All groups share one centre, and each spreads out both ways along 5 directions, with some noise.
In the rows, 128 means zero.
Known rows, each followed by its group:
[132 125  65 132 145 109 152 162 153 115  97 134 111]  (0)
[126 128 112 130 136 134 138  97 121 112 122 140 134]  (3)
[136 171 147  94  97 120  76 144 153 123 176 124 135]  (0)
[ 86  93 105 185 113 115 147  42  89 166  30 147 111]  (0)
[138 127 196 127  96 136  95 141  96 135  89 126 144]  (1)
[138 125  92 124 154 154 174 117 154  58 154 146 177]  (3)
[139 113  99 125 128 158 131 109 106 118 100  96 167]  (0)
[140 150 114 112 123 135 111 122 112 127 116 108 118]  (2)
[112 108 138 122 121 138 106 113 129 123 128 143 147]  (1)
[155 184 172 129  54  94 110 121 140 130 120 134 161]  (0)
[128 146 103 119 102 106 105 133 153 132 125 132 124]  (1)
[122 163 119 136 131 128 115  74  72 150  98 112  62]  (3)
[138 102 102 116 104  88 109 195 213 118 141 144 189]  (3)
[125 131 137 124 137 148  99  69  86 141 129 107 117]  (2)
[147 169  76 115 129 140 126 113 105 129 127  82 105]  (3)
[153 109 113 136 125 151 153 102 101 113  81  98 191]  (0)
[146 150 101  89 130 138 110 172 151 110 164 111 138]  (0)
[133 149  95 113 112 102 112 153 160 122 127 135 123]  (1)
[152 171  93  97 111 173 128 141 104 119 133  63 137]  (2)
[140 102  92 141 143  73 127 133 177 126 113 164 146]  (2)
[144 102  80 146 129  88 127 129 151 131  86 133 146]  (2)
[161 145  61  96 134 118 123 169 174 108 161  96 155]  (3)
[159  92  92 125 195 116  95  72 107 143 148 117 147]  (2)
[112  69 124 145  82 115 108 110 158 155  91 118 216]  (3)
[101 108 157 133 162 138 110  33 123 134 201 155 143]  (2)
[125  92 118 140 165 148 163  96 107 114 125 132 150]  (1)
[133 147 158 112  65 145  99 150 114 132  94  96 156]  (1)
[148 135 173 114 119  99  92 180 142 119 124 159 116]  (1)

New rows. What belongs after each?
[120  84 149 182 124 113 124  39  86 147  42 152 146]  (0)
[124 178 135 126  68 117 122 156 104 148  73 115  76]  (3)
[138 204 106 128 111 163 151 103  55 126  88  90  57]  (3)
[157 152  80 104 132 119 129 176 167 103 150 116 138]  (3)
[110 117 103 150 118 114 128  90 118 144  84 139 111]  (0)
[141 129  39 159 158 111 184  76 119 130 107 118 115]  (1)
[127  95 140 144 158  92  75  62  95 154 101 154 105]  (2)
[129 174 108 131  94 171 153 109  82 124  84  85 119]  (3)
[125 163 122 116  96 138 122 150 134 118 115 124 114]  (2)
[140 180 142  95  95  99  81 158 166 129 181 140 116]  (0)
[111 158 154 113 108 153  96  96  92 134 139 122 100]  (2)
[143  89  82 119 175 113 124 102 185  93 178 162 190]  (3)
[138 195 118 124 135 144 151 120  91 102 107 133  64]  (3)
[122 172 156 136  98  98 111 151 105 136  82 163  56]  (3)
[169 146 178 115 116 134 124 199 121 111 109 120 134]  (1)
[131 147  77 124  75 132 184 173 184  98 120 109 187]  (2)
[168 128  85 112 161 136  88 106  83 144 109  79 114]  (2)
[166 161 164 128 117  67  97 183 132 128  97 155  90]  (1)
[147 195 109  94  89 120 107 200 131 110  96 112  84]  (2)
[147 107  95 168 133  72 164 129 136 110  43 181 127]  (0)
[147 185 193 128  42 110  94  95 130 144 134 129 168]  (0)
[168 116 152 142 128  77 124 130 143 106  88 178 155]  (0)
[141 187 131  79  74 178 104 138 131 124 180  49 176]  (0)
[114 141 157 141 143 103 115  97 115 115 111 200  82]  (3)
[131 121  97 125  96 145 133 128 152 129 110  96 185]  (3)
[118 121 154 126 155 109 104  85 144 127 189 172 126]  (2)
[137 105  91 119  94  87  94 161 183 153 125 109 173]  (3)
[111 101 125 163 119  88 130  95 157 134 116 174 154]  (2)
[121 124 135 136  90 103 106 147 148 142  86 146 140]  (3)
[104 152 135 132  73 115 138 144 155 116 115 152 128]  (2)
[140 104  83 138 156  93 151 129 191 109 167 149 174]  (2)
[119  97 124 136 159 126 125  61 139 138 183 142 164]  (2)
[126  68 101 126 118 102  99 128 193 131 142 136 217]  (3)
[146 158 129 149  92  72 127 144 163 124  96 169 116]  (0)
[145  67  81 128 201 145 133 121 112 105  94 128 150]  (0)
[185 123 130 155 123  83 157 146 140  91  62 164 171]  (0)
[134 151 106 122 140 147 161 118 133  84 128 134 136]  (3)
[111  91 127 155 107 123 114  65 115 153  93 126 163]  (3)
[152  74  82 147 178  65 121 105 174 131 142 168 160]  (2)
[ 81 125  54 144  92 125 113  38 136 156 111 115 144]  (1)
[159 150 150 134  90 120 122 121 127 118 105 124 168]  (0)
[135 158 113 113 110 172 115 105  77 138 104  76 119]  (2)
[138 152 102 126 149 103  91  91  92 154 127 119  61]  (3)
[148 131 141 132 122  99 114 125 138 119 110 150 144]  (0)
[146 139 126 114 135 113 122 167 148 115 131 146 128]  (1)
[130 140 129 131 101 112 102 126  97 147  54 132  99]  (2)
[125  95 100 128  67 116 111 167 180 147 102 101 213]  (3)
[ 95  99  83 151 122 140 133  33 112 144 104 122 150]  (1)
[150  70  80 155 160  50 111 113 163 137  85 173 142]  (2)
[125 129 111 128  83 150 134 120 120 135  92  97 161]  (3)
[150 102 101 131 170 104 105  89 130 135 133 128 143]  (2)
[156 123 162 140 108 120 111  97 118 120 104 139 173]  (0)
[151 173 107  89 132 163 114 137 105 118 143  70 121]  (2)
[111 126 150 138  71 115 118 162 152 132  78 142 149]  (3)
[117 129 119 115 140 114  97 122 136 131 139 142 110]  (0)
[148 128  77 117 157 149 150 102 145  87 158 128 162]  (3)
[119 130  71 128 113 143 149 127 123 128  97 100 124]  (0)
[129 159  67 120 104  83  99 129 171 138 124 137 109]  (1)
